The rows are grouped in 4 ways, from coarse to fine. Each group lies inside one group of the grouping before and may be the whole of it. The rows also spread widely along 15 directions, which tell nothing about the answers.
In the rows, 128 means zero.
Some rows, each with its group in each grouping after it:
[114 128  78 120 159 123 167 151 180  79 111  87 118 118 107 159 195  87
 155 143 101 152 132 145 129 147 139 104 143  86]
Pud j377 raf Kap
[108 171 169  88 144 150 174 113 120 138 107 145 167 189 112 182 124 141
  69 162  88 115 121 133  89 171  88 127 131 103]
Pud j739 ranar Gizab
[126 161 129 136 126  80 130 154 146 136 141 156  57  28 162 162 116 139
 140 103 122 175 131 121 131 116 134  78 106 113]
rava j43 Zireg Vur
[147 181  71 176 155 118 141  92 101  73 121 120 123  93 118 107 160  83
 138 100 117 114 131 101 181 134 169  84 133 148]
rava j629 Zise zod
[ 88 168 113 111 162 117 161 152 146 101 125 143  95 132 163 166 179 116
  88 132 117 132 161 122 156 132 133 109 108 147]
Pud j377 raf Mus
[ 77  67  86 120 126  91 143 157 131 122 144 145 117 169  96 176 168 114
 127 142 143 164 130 147 137 127 135 122 143 123]
Pud j616 Sepo bafu
[138 149  89 117 132 140 114 151 171 149 136  79 140 152 121  74 106  91
 168 164 118 130 128 173 157 200 166  72 111 145]
Pud j377 Zomo rupab
[ 60 146 116 131 126 115 158 132  88 131 103 153 153 100 122 128 121 143
 127 131 133 149  84 149 151 142 132 132 120 160]
Pud j739 ranar Sud
[104 119 144  70 100 110 158 161 118 173 146 183 127 147  77 139  87 150
  84 127 127 151 120 156 142 162  98 115 109  87]
Pud j377 mitu faz
[109 163 112 113 117 153 144 131 145 154 144 114 135 127  92 132  80 124
 135  97 136 145  95 147 173 136 104 130 110  98]
Pud j616 Sepo vevun
[145 138 116 101 118 106 143 119 105 157 118 135 107 109 122  91 109 106
 144 128  84 132 117 145 203 154 143 152 125  84]
Pud j862 Fola giso
[131 117 161 122 106 116 138  91 108 146 117 179  85  74 161 156 147 102
 105 142 113 110 151 116 163 158 133 134 101 140]
rava j629 Notaf lafe
[179 123 114 107 135 109 132 114 165  91 136 103  56  89  61 131 126 111
 121 109 168 131 154 117 108 166 117  53 150  85]
Pud j862 Fola giso
[109 163 125 156 146 126 146  92 109 135  80  82 121  89 176 165 137  74
 169 165  96 128 102 134 159 134 173 144 119 150]
Pud j377 mitu faz
[103 151  97 124 130 129 154 122 121 102 110 120 112  82  96  94 123 124
 134 101 142 140 103 137 170 136 118 133 125 122]
Pud j377 raf Kap
[ 82 123 128  91 144  84 151 125  57 135  79 146 106 169 135 118 122 115
 173 188 137 175 122 117 105 109 104 110 148 155]
rava j629 Notaf lafe
[ 34 128 116 125 132 145 149 128  97 120 104 152 152 157 112 138 131 135
 128 136 179 142 106 136 137 134 101 120 122 208]
Pud j616 Sepo vevun
[ 98 185 112 123 122 169 171 128 104 149  94 117 176 113  40 148  63  93
 201  97 121 170  63 113 148 125  82 100 122  86]
Pud j616 Sepo bafu
[ 81 123 118 125 134 137 130 112  70 130  89 146 170 195  77 106  97 124
 161 143 134 150  93 115  97 140  90 108 154 168]
Pud j377 raf Kap
[102 163 128 154 112 164 123 125 166 143 120 132 124  52 158 141 112 114
 183 105 113 152 104 124 145 135 113 108  89 141]
rava j629 Zise zod
[162  71  89 164  97  50  98 152 111 154 188 173 134 179  55 170 109 116
 114 131 103 171 132 114  68 144 161  49 150  80]
rava j629 Notaf lafe
[104 134 102 120 123 114 134 106  66 149 137 155 105 170 114 114  98 104
 135 110 133 146 115 110 207  80 103 163 124 118]
rava j43 Zireg Vur
[147 138 128 124 127 132 138 102 133 156 140  98 122 132 120 182 111  79
 145 150 130 131 118 144 145 148 137 101 117  97]
rava j629 Notaf lafe
[131 176 120  87 152  88 143 130 125 137 153 108  55 150 132 148  92 143
  92 108 149 154 137 124 160  94 108 125 134  86]
Pud j616 Sepo bafu
[110  78 111 109 123 109 135 114 114 118 100 155 110 160 136 102 170 114
 159 161  80 149 135 120 127 130 101 164 153 108]
rava j629 Notaf lafe
[101 170 110  97 151 143 139 149 149 153 148 120 152 161 140 136 107 153
 135 112 107 145  96 179 172 155 115 122 127 113]
Pud j616 Sepo bafu
[119  96 149 139 121 120  99 118 159 143 104 151  85 103 156 173 136 125
 185 125  74 168 128  94  79 126  95 132 148 111]
Pud j616 Sepo bafu
[ 95 177 105 158 116 147 125 147 142 158 138 153 147 152 169 135 125  92
 145 131  72 143 137 104 168 120 133 123  78 150]
rava j629 Notaf lafe
[119 147 145 122 109  88 130 132  60 165  84 210 135 168 135  80 118  98
 127 177  35 131 157  75 134 159 143 122 118 154]
Pud j739 ranar Sud
[ 70 204 119 120 147 166 168 127 125 108  60 130 108 101 159 102 139  97
 172 125  97 145 131  82 175 103  87 147  99 156]
Pud j862 Fola giso
[ 68 189 107  75 165 113 180 181 157 126 121  79 120 191 126 160 118 131
 121 174 138 181 123 150 105 107 104 104 122 101]
Pud j739 ranar Gizab
[108 110 143 111 125  96 110 122 150 158 140  96  53 123 155 174 103 114
 128 165 179 154 139 140 113 124 135 111 119 142]
Pud j739 ranar Gizab

New rows, each followed by its group in each grouping:
[113 100 125  96 140 105 138 111 103 129 109 129 111 161 116 128 145 101
 132 177 140 128 137 146 136 168 140 109 149 146]
Pud j739 ranar Gizab
[116 129 129 140 159 134 106  88 154  92  93 108 100  92 186 113 169 138
 153 143 112 118 126 140 111 172 135 123 157 176]
Pud j739 ranar Gizab
[121 161 129 136 121 209 103 113 229 122  88  77  70 101 157 104 123  67
 215 117  91 142 152  71 131 113  61 148  96 119]
Pud j377 raf Kap
[ 50 128 132 104 106 143 123 150 160 170 141 107  97 118 155 126  80 141
 129 146 207 151 110 180 158 136 114 127  77 188]
Pud j377 mitu faz
[105 127  80 163 148 148  66 110 117 126 158 145 129 200 118 114  99 121
 188  80 158 159 117  93 130 101  87  70 153 182]
rava j629 Notaf lafe
[135 113 105 115 102 138 122 120 142 145 128 119 128 161  98  69 109 111
 134 138  99 123 127 140 162 163 120 153 123 103]
Pud j862 Fola giso
[133 148 136  87 124 173 106 115 133 174 145 146 108 146  96 110  59 107
 163  83 149 133 120 123 188 151  75  96 113 120]
Pud j377 raf Mus
[119 154 115 134  97 118 131 149 144 138 114 132 114 151 124  70 116 105
 105 169  94 126 163 105 127 156 142 122  89 148]
Pud j862 Fola giso
[152 158  96 117 138 111 125 151 152 120 133 148 107 134 121  84 147 105
 133 125  82 126 167 118 164 178 151  76 125 129]
Pud j616 Sepo bafu
[130 146  91 125 123 141 141 129 140 113 145 142 130 109  81  94 124 123
 102  90 129 119 122 142 183 174 130 105 116 116]
Pud j377 Zomo rupab
[130 167 101  92 138 142 124 114 123 134 133  79 123 202 109  37  83 120
 109 153 157 105 131 158 171 166 126 122 121 154]
Pud j377 raf Mus
[123 116 151  88 119 140 133 111 128 153 127 160 113 157 101 147 106 133
 120 120 119 134 127 124 130 152  79 132 138 100]
Pud j616 Sepo vevun
[123 144 118 130 126 150 134 101 129 123 118 143 111 119 122 120 131 110
 125  93  89 122 124 106 177 129 101 165 124 103]
Pud j377 raf Kap
[144 132 100 147 127  82 102 122 118 120 158 141 103 184 100 110 111 135
  79 123 114 135 148 100 104 132 140 104 149 121]
Pud j739 ranar Gizab
[103 135 131  72 100 130 169 134 128 151 128 134  98 138  94 104  98 126
  84 132 128 135 126 140 178 128  88 183  97  74]
Pud j377 raf Mus
[ 78 136  96 168 109 144 137 118 115 122  94 128 151 113 122 103 125 117
 159 119  93 147  89 114 150 117 121 172 119 141]
Pud j862 Fola giso
[ 94 119  74 147 149 155 121  93 160  77 121  72 112 142 147  91 162 138
 137 112 142 122 106 151 164 122 114 182 150 146]
Pud j862 Fola giso
[127 102 131 153 109 128 117  88 147 125 142 108  92 168 125 171 128 114
  95 144 128 128 136 103  90 101  98 165 129 104]
rava j43 Zireg Vur
[108 132 102 105 118  95 163 154 101 128 119 162 139  87  64 104 111 149
 138 107 122 163  92 154 151 162 126 100 139  98]
Pud j616 Sepo bafu
[120 102 101 102 117 145 123 149 242 113 159  78  70 105 129 115 158 110
 120 144 163 127 160 173 149 176 132 114 104 116]
Pud j739 ranar Gizab
[ 88 125 161  88 123 154 126 103 157 144  81 125  91  97 192  94 127 151
 164 148  87 141 110 144 137 141  75 203 129 122]
Pud j739 ranar Gizab
[129 131 131  99 120 121 145 121 156 131 103  88  74  82 138 108 131  92
 138 170 136 127 141 149 150 166 144 128 105 125]
Pud j377 raf Mus
[ 78 208 125 151 174 175 155  85  99 116 101 103 165 163 130 202 110 112
 140 103 124 136  79 100 136  93  89 131 138 140]
Pud j739 ranar Sud
[ 84 133 177  63 119 173 168  69 115 135  63  93  83  97 110 115  91 114
 147 161 189 126 104 134 141 135  51 178 120 128]
Pud j739 ranar Gizab
[134 143 146  90 124 125 117 131 162 150 156 140  72 115 161 111 114 136
  70 138 158 103 167 159 168 193 139  94  90 164]
Pud j377 Zomo rupab
[122  97 101 133 143 128 109  72 121 103 123 101  76 148 151 116 157  93
 153 140 162 121 141 122 160 118 120 142 147 158]
rava j629 Notaf lafe
[110 123 128 107 125 110 120 121 101 107 137 200  85 149 108  83 129 159
  61 107 168 112 169 104 142 160 102  91 127 187]
Pud j862 Fola giso
[168 129 128  55 133 101 144 146 144 135 159 166  53 180  81 131 124 107
  78 118 122 131 196 100 159 146  92  87 128  59]
Pud j862 Fola giso
[ 72 165 102  97 177 125 156 145  84 120  67 127 164 134 126 102 121 133
 220 140 103 180  72 152 129 144 109  91 163 150]
Pud j377 raf Mus
[112 174 160 123 112 134 134 112 124 154 111 138 101 105 141 131  88 128
 105 135 132 124 134 110 132 146 113 123  95 157]
Pud j616 Sepo bafu
[104 124 112  76 103 127 140 157 176 149 139  93  72 152 101  86 102  94
 124 168 169 144 158 145 161 141 113 125  92 114]
Pud j739 ranar Gizab
[129 131  71 142 132  60 135 126 109 106 149 101  99 130 109  94 133 127
  86 137 139 134 123 151 161 134 184 128 142 118]
Pud j739 ranar Sud
[ 88 104 112  61 131 163 143 165 118 140 124 206 154 223  42 106 119 110
 158 113 122 159 141 108 144 162  46  73 138 119]
Pud j377 Zomo rupab
[146 172  92 112 149 100 133 125 128 114 137  92  84 141 136  82 122 102
 127 154 152 130 154 136 159 144 152  77 121 143]
rava j629 Notaf lafe
[116  78 146  89 112 126 123 125  95 175 120 161 151 192  42 161  74 119
 174 145 144 164 101 132  81 166  80  74 160 112]
Pud j616 Sepo bafu
[ 96 143 163  57 150 168 155 144 184 131  83 129  97 158 153 155 152 112
 160 164  87 150 154 115  97 147  52 127 122 104]
Pud j377 raf Mus
[ 50 165 109 128 131 176 165 129 111 145  98 146 171 139 139 152 125 101
 186 118  96 164  83 121 181  94  79 163 102 127]
rava j629 Notaf lafe
[137 121 159 112 102  99 122  74  58 179 112 132 108 113 111 120  43 141
 151 140 141 153  76 134 115 124  99 145 143 102]
rava j629 Notaf lafe
[108 194 131 115 128 187 163  85 129 158 118  59 131 132 116 156  72  84
 128 122 145 117  86 141 199 112 101 180  91  96]
Pud j377 raf Mus
[121 132 113  73 154 117 132 141 158 132 132 101  66 131 122 132 116 121
 169 124 159 164 134 146 151 132 100  94 144 105]
Pud j616 Sepo bafu
[117 136 128 156 130 116 136 104 143 104  84  94  81  71 150 149 154  84
 148 165 132 130 142 107 109 145 156 111 117 162]
Pud j862 Fola giso
[127 130 141 125 123 178 144  89 119 127  89 140 170 144  94 130 130  96
 167 147  90 116 108 121 116 174  87 118 135 122]
rava j43 Zireg Vur
[114 161 121  84 128 106 155 148 155 135 101  81  64 185 168  83 130  94
 132 212  98 150 172 116 128 100 110 161 102 106]
rava j43 Zireg Vur
[166 144  81  87 180 105 114 135 158 133 179  62 104 221 113 139 107 125
 130 123 130 146 123 173 143 140 133  88 171  65]
Pud j377 raf Mus
[130 166 165  78 109 170 155 151 209 146 114 118 122 121  97 136 102 130
 119 151 108 133 144 135  80 193  76  90  98  91]
Pud j616 Sepo vevun
[119 182 103  83 152  94 148 166 175 118 136 103  28 148 163 118 140 110
 111 136 118 158 188 101 167  91 114 126 109  98]
Pud j616 Sepo bafu
[138 172  78 179 130 136 133 105 136  97 112 118 104  60 120 110 141  87
 160  72  82 133 119  86 194 115 144 138 121 105]
Pud j862 Fola giso
[ 98 162 111 159 128 102 136 153 130 119 134 137 123 180 106 170 133 100
  85 157 139 138 166  86  87 132 149  61 106 179]
Pud j616 Sepo bafu
[119  59 139 108  68 144 106 116 161 137 132 169 103 135  71  80 102 166
 107 101 109 142 120 117  94 148  46 184 135  79]
Pud j377 raf Kap
[183 171 128 109 148 163 114 100 195 123 128  74 110 103 132  97 119 107
 148 133 107  97 136 156 144 214 136  79 133 111]
Pud j739 ranar Sud
[179 116  90 168 122  97 113  93 101 101 121 136 123 144  89  85 161  61
 105 150  90  86 167  99 147 193 198  90 138 151]
Pud j377 raf Mus
[107 143 136 109 124 140 144 144 114 157 140 168 130 144  61 190  86  95
 125 114 167 150 130 108 128 154 103  38 105 136]
Pud j377 Zomo rupab
[ 97 179  61 186 163 109 117 132 135  86 119  77 102 154 150 122 141 101
 149 128 134 154 134  91 126  87 157  99 132 177]
Pud j862 Fola giso
[155 182 126 108 140 104 156 124 137 110 130 120 111  83 125 105 136 138
  67 141 131  94 146 166 154 213 173  76 116 143]
Pud j616 Sepo bafu
[141  80 117 133 111  78 104 123 153 128 145  93  96 140 106 125 110 157
 101 156 135 149 116 159  55 155 139 124 155 101]
Pud j377 raf Kap
[ 79 138 104  97 157 149 160 100  68 115  70  91 173 193  55 101  96 104
 198 160 163 154  70 140 120 138  88 106 173 145]
Pud j739 ranar Sud
[130 114 142  83 160 151 117  77 102 145 111  94 119 183  99 141  85 112
 173 145 174 134  99 150 120 162  87  92 168 136]
Pud j377 Zomo rupab
[ 97 188  85 135 167 170 133 114 171  82 139  73 122 155 126 117 135 125
 112 107 168 117 125 137 156 135 112 106 127 160]
Pud j739 ranar Gizab
[159 152 109 124 128 155 118 112 180  76 131 141  64 140  70  91 138 108
 109  76 124 119 186  48 121 133  64  94 136 105]
Pud j616 Sepo bafu
[ 84 148  67 126 157 113 133 146 132 102 151  93 122 123 104 121  98 168
 171  90 192 192  70 166 125  96 102  81 153 125]
rava j629 Zise zod
[115 168  84 118 128 178 138 114 122 128 132 116 150 189  74  72  97  94
 133  95 122 117 116 118 207 131  93 146 116 115]
Pud j377 raf Kap
[ 95 129 117 101 143 139 125 159 184 130 163 160 109 147 147 159 157 137
 106 110 125 135 151 146 157 159 111  96 117 134]
Pud j739 ranar Sud
[131 153 160 124 134 163 137  70 102 150 105 135 105 113 126 189 109  72
 139 115 126 110 125  97 172 136 105 130 114 127]
Pud j377 raf Kap
[120  81 106 114 122 145 118  99 168 115 126  86  86 193 102 123 148  80
 137 158 136 128 153 112 130 125  98 163 143 104]
Pud j739 ranar Gizab
[ 58 159 127  73 104 144 191 151  89 163  86 130 132 160  63 111  84  59
 148 183 172 149 128 118 180 130 101 114  77 145]
Pud j739 ranar Sud
[110 137 130  74 127 100 169 143 117 141 108 124  95  98 105 123 116 115
 135 158 152 146 127 159 158 164 133 103 119 119]
Pud j616 Sepo bafu
[136 167 164 101 151 120 136  83 104 145 106 108  83 159 139 170  95 108
 117 154 126 130 135  99 111 121 103 123 141 113]
Pud j739 ranar Gizab
[ 91 167 110 124 165 140 164 124  86  96  82 182 148 148 130 136 178  97
 141 123  83 125 140  92 168 146 119 102 136 164]
Pud j862 Fola giso
[ 96 145 101 171 116 107 130 142 145 123 103  94 111  88 134 136 122 105
 160 151 123 163 114 118 102 124 156 109 111 149]
Pud j862 Fola giso
[110 136 110 132 137 120 163 146 145 122 145 118 141 209  74 226 137 104
  83 143 118 150 135 109  83 116 112 101 130  80]
Pud j862 Fola giso
[129 108  96 134 168 102 128 113 129 105  93  95 123 126 162 138 186  92
 185 169  76 138 118 155 129 166 173 118 168 132]
Pud j377 raf Mus
[ 89 126 108 128 113 163 110 120 121 137  92 159 129 163 106  65 105 114
 199 102  89 158 115  80 150 110  61 158 137 136]
Pud j616 Sepo bafu
[ 83  86 111  79 122  94 146 135  97 138 147 173  83 103 117 125 126 148
 130 111 187 163 112 168 188 125 103 126 129 126]
rava j629 Notaf lafe
[101  58  93  98  95 102 143 153 141 135 148 160 112 150  95 111 153 123
 129 143 120 160 131 154 151 138 110 150 126  83]
rava j629 Notaf lafe
[135 104 111 111 135  78 106 123 110 142 180 131  96 173  92 140  96 142
  81 130 190 133 132 161 129 161 151  69 150 140]
Pud j739 ranar Gizab
[190 125 129  50 162  37 139  90  54 121  98 131  25  50 131  50 115 131
 146 134 141 130 131 166 197 179 161 102 179 100]
Pud j377 raf Kap
[109  97  99 112 167 131  98 104  99 137 142 127 151 245 146 125 135 127
 168 149 129 135 109 166 146 143 113 114 175 161]
rava j43 Zireg Vur
[ 89 160 123 128 132 161 137 102 108 107  65 110 128 158  97  76 101 109
 167 143 127 143 115  79  95 117  70 134 133 159]
Pud j377 raf Mus
[125 111  96 135 149  85 137  82  52  93 112 148 110 164 108 116 153 111
 123 137 134 131 129 105 140 117 130 122 169 142]
rava j629 Notaf lafe
[ 69 167 146  80 142  69 180 146  76 129  95 108 103 167 109 140  84 163
  70 198 191 164 117 145  61 122 116  95 127 160]
Pud j377 mitu faz
[111 143  60 204 109 144  81 135 176 145 155  80 121 159 128 124  89  95
 184  88  92 172 104  90 143  70 126 154 115 107]
Pud j862 Fola giso
[114 145 135  79 167 106 135 148  84 151 159 209 135 165 116 174 122 144
  96 101 142 131 135 153 167 182 128  36 138 155]
Pud j377 raf Mus
[ 79  92 112 112 126  71 157 163  90 123 101 168 117 136 106 139 165  95
 126 189 141 153 149 134 116 164 166  75 123 177]
Pud j377 raf Mus
[156 105 129  92 137  82  83 122 127 156 136 143  68 132 177  79 112 140
 173 152 112 152 144 151 130 164 130  90 152 135]
rava j629 Notaf lafe
